The same things were measured in two ways. Each way mixes the same 4 hidden numbers, adds some noise and spreads widely along 3 directions of its own, which tell nothing about the thing.
Some things both ways: the first way, then the second way.
[-10 -12 -18  17  29 -26 -11   9]
[-13 -10  12  -8  15   9  -8  -3  -2   3 -16  -7 -12]

[  5 -12 -20  17  36 -40 -22  10]
[  8 -13 -14  45 -14   3  12   0  -2  -9   5  13   6]

[-48 -30   2   9  48 -13  12  -5]
[-22  17 -31   3 -17 -10  34 -15   4  20 -13  17  -8]

[-29 -24   4   7  30  -3  -8 -23]
[-13  13 -30   9 -11  -6  27 -11  13  22 -22  16 -21]

[ -3 -31 -18  -2 -26  78  23  -1]
[ 24  66 -26 -49 -12 -36  -2  15  30  11  20  -1   3]

[  4 -23  -4  -2  28 -19   9  17]
[-10   9 -23  11 -24  -6  21  -8  -6  12  -5  10   2]

[-15 -46 -17  16  32  51   7 -11]
[-11  43 -13 -15  -1 -17   8  10  32  12  -9 -13   1]

[-28 -20  16   2  43 -21   0  -1]
[ -9 -10  -3  19  13   3  11 -10  15   8 -27  11 -18]

[ 2 -9  9  7 25 -5 16 22]
[ 34  12 -43  -3 -25  -7  22   3  16   4 -14  12  -9]

[ 10 -39  -3   7  50 -15  -9  -3]
[-51  -4  -7  34  -6   2  26  -7  -2  28 -25   3   5]

[ -8   6  -9  -4  -3 -71   7  32]
[ 23 -14 -21  15 -32   8  15 -21 -19 -26  28  42   3]

[-41   6  12  16  -9 -18  16  -8]
[ 30 -16  -1  -7   4   3  -5 -11  -2 -11   6  19 -10]

[ -4 -22 -14   5 -17  35  -6 -15]
[-20  24   0 -14  -3 -18   6  -4  -4  33   5  -3  16]

[ 10   4   6  12   5 -18   0   9]
[ 36 -25   0  28   4   6  -5   3   5  -9   3   7  -3]

[  0   7   5   3 -10   2   8  14]
[ 23  -4 -12 -24  -1  -2  -3  -1   3   9  -7   5  -9]

[-17   9   0  18  10 -43 -28 -16]
[  7 -30  -9  32 -11  10  14 -14 -13   8  -7  19   3]

[ 21 -13 -28  24 -28  38 -38 -34]
[ -8  13  15 -14   9  -5 -16  17   9  11  -6 -31   5]

Other things, the second way, with their names:
J_959: [  8  15 -14 -19 -10  -3   7  -5  10 -19   8   9 -10]
J_201: [ -5   5  -5   8   2  -1   7  -1   8   8 -16  -4  -7]
J_894: [-15  30 -19 -11  -6  -6  13   0  21  -6  -7   1 -15]
J_702: [-21  20 -24  -3 -15  -8  24 -18  -2  17   1  19  -5]
J_26: [  7   0 -14 -21 -13 -14  10 -19 -16  28   6  22   6]
J_218: [-28  23  -7 -29 -13  -6   6 -16 -21  -7  30  19   8]
J_487: [ -4  18 -25  37   1 -12  24  -3  28  26 -10  17  -5]
J_264: [-19 -21  -2  28 -19  20  11  -1 -20 -17 -11  -2   5]
J_590: [ 52  -6 -15 -24   1  -2 -10  17  20  -4 -19  -8 -17]
J_37: [-12  22 -19 -13   1  -9  11  -7  21  28 -23  -1 -16]
J_404: [-50  31   4 -24   3  -9   3  -8  -5  27 -10 -15   5]
J_657: [  2  -2   8  19  14   7  -9  -1  24 -24   2   5 -11]
J_275: [-23 -27  25  20  21  15  -9 -14 -14   5  -4   1  -2]
J_498: [-15   0  16 -23   9   6  -5 -22 -20  -3  15  18  -2]
J_775: [ -4 -34  38  -5  22  19 -27  25  -8   6 -24 -41  -1]
J_244: [ 68  -8 -37 -13   1  -2   6 -12  26 -16  -8  30 -34]
J_352: [ 22  -3 -12  -2   3   1  -4  -1  14  -1 -10   8 -16]
J_984: [-14  10  15 -28   6   0 -12 -15 -21   7  16   2   3]
J_263: [ -4  12 -11   5   3   1  12 -13  13   3  -3  19 -11]
J_939: [  5  19   0 -23   0 -10  -2  -7   4   5  15   9   2]
J_17: [ 38 -21   6 -12  -5  12  -8 -18 -24 -32  41  31   3]
J_76: [ 16 -19 -11  15  -3  -5  14 -26  -4  10   7  30  -2]
J_739: [ 20   1 -11   7  -7   0   0   2   8 -21  13  12   2]
J_64: [  6  -3  23 -13  12   5 -13  -7  -9  -5  17   3   5]
J_468: [ 15  43 -21  -7 -14 -17  10   0  25  -3  19  14   0]
J_997: [ 50  -5 -20   2   5  -2   1  -1  30 -14  -8  17 -18]
J_741: [-40  10 -10 -11 -14  -3  10   5 -10  28 -26 -16   0]
J_126: [ 19  26 -36 -19 -20 -14  14   0  11   6  -4   8  -7]
J_424: [-20   2   5  37  -2   4  10 -13  -1  -5  13  14   3]
J_432: [-18  -4  10  21   5  13   7  -8   3 -10  11  10   2]
J_840: [  8   8 -11 -24  -7   2  -5   5   5 -10   0   3 -10]
J_458: [13 -8 -7 26 -5  0  3  9  5  1 -3 -2  0]
J_68: [ 21  -5 -12  22   2   6   5   7  28 -11 -19   2 -20]
J_178: [ 42 -13  21 -16   6   2 -29   8  -7 -10  28  -3   8]
J_380: [ -8  16 -19 -12  -6  -3   6  11  21  14 -35 -15 -18]
J_95: [ 28 -12  10  -3   6   6 -16   8  -6  -9  16  -6   5]
J_874: [ 10  22 -30 -11  -2  -4  12   9  38  -2 -36  -8 -29]
J_301: [17 16 -7 14  2 -5 -3  8 27 -4  8  4  0]
J_134: [ 24  19   0   5  -5 -13  -1  -6  10 -24  40  28  13]
J_223: [19 10 -3  6  0  1 -1  8 23 -9  0 -1 -8]
J_552: [-20  -7  16  23   5   2   7 -18 -17  14  19  16  17]
J_566: [ 20   7  -2   8   8 -10   5  -8  14  13   3   6  -4]
J_61: [ 22 -11  -1 -14  -4  -2  -9  -2 -14  10   9   4   8]
J_174: [-28  -7  26  -9  -3   1 -13   2 -36  18   8 -26  26]
J_932: [-19  25  -3  -1  14  -5  14 -29  14   5  10  29 -11]
J_351: [-58  12  37 -13  15   7 -17  14  -7   8 -22 -50   6]
J_729: [ 20  22 -29 -15 -14 -13  12 -12  13  -9  15  25  -8]
J_9: [-18  17  -1 -11 -16   5  -1  18   0 -13   1 -23   8]

Some of these things the first way, each followed by its name:
[ -6 -32 -15  -2 -21  40   0 -15] -> J_468
[-35  11   3   4 -12  -9  11   9] -> J_26
[-23 -24 -14  -6   2 -12  -5  -6] -> J_702
[-37  17  27 -14   7 -14  21  27] -> J_244
[ -6 -13  21  22  12   6  -9 -41] -> J_68
[10 10 31 16 -4 19 31  9] -> J_590
[-17 -22 -32   9 -47 -15 -15 -31] -> J_218
[-15 -32  10  18  29  23   3 -25] -> J_874
[-10 -24 -20  15  10  22 -13 -16] -> J_301
[-27  -8  -9   3 -30  16   7 -13] -> J_939
[-34 -11 -10   4 -27   4  -5 -19] -> J_729
[-18   2 -29  14 -25 -13 -28  -8] -> J_64
[-25  -7 -19  21  30 -46 -27  -2] -> J_275
[ 20 -32 -20  50   4   3  -7 -35] -> J_9
[-16 -19  13  18   8  13   4 -28] -> J_201
[ -9  30 -62  -5 -15 -84 -40  62] -> J_17
[ -4 -10 -21  13   1 -17 -16   1] -> J_739
[ 15 -43 -20  41  23  15  -7 -33] -> J_351
[-32 -33   0   2  61  15   3   4] -> J_487
[-62 -37 -10 -21  18   0   5   1] -> J_932
[ 15 -25   5  23   9  10   1 -20] -> J_741
[ 28  -5 -45  31  11 -75 -68 -12] -> J_264
[-13 -26   2  -1   5  29  -7 -16] -> J_37
[ -2 -16 -11  22  13   7  -8  -8] -> J_223
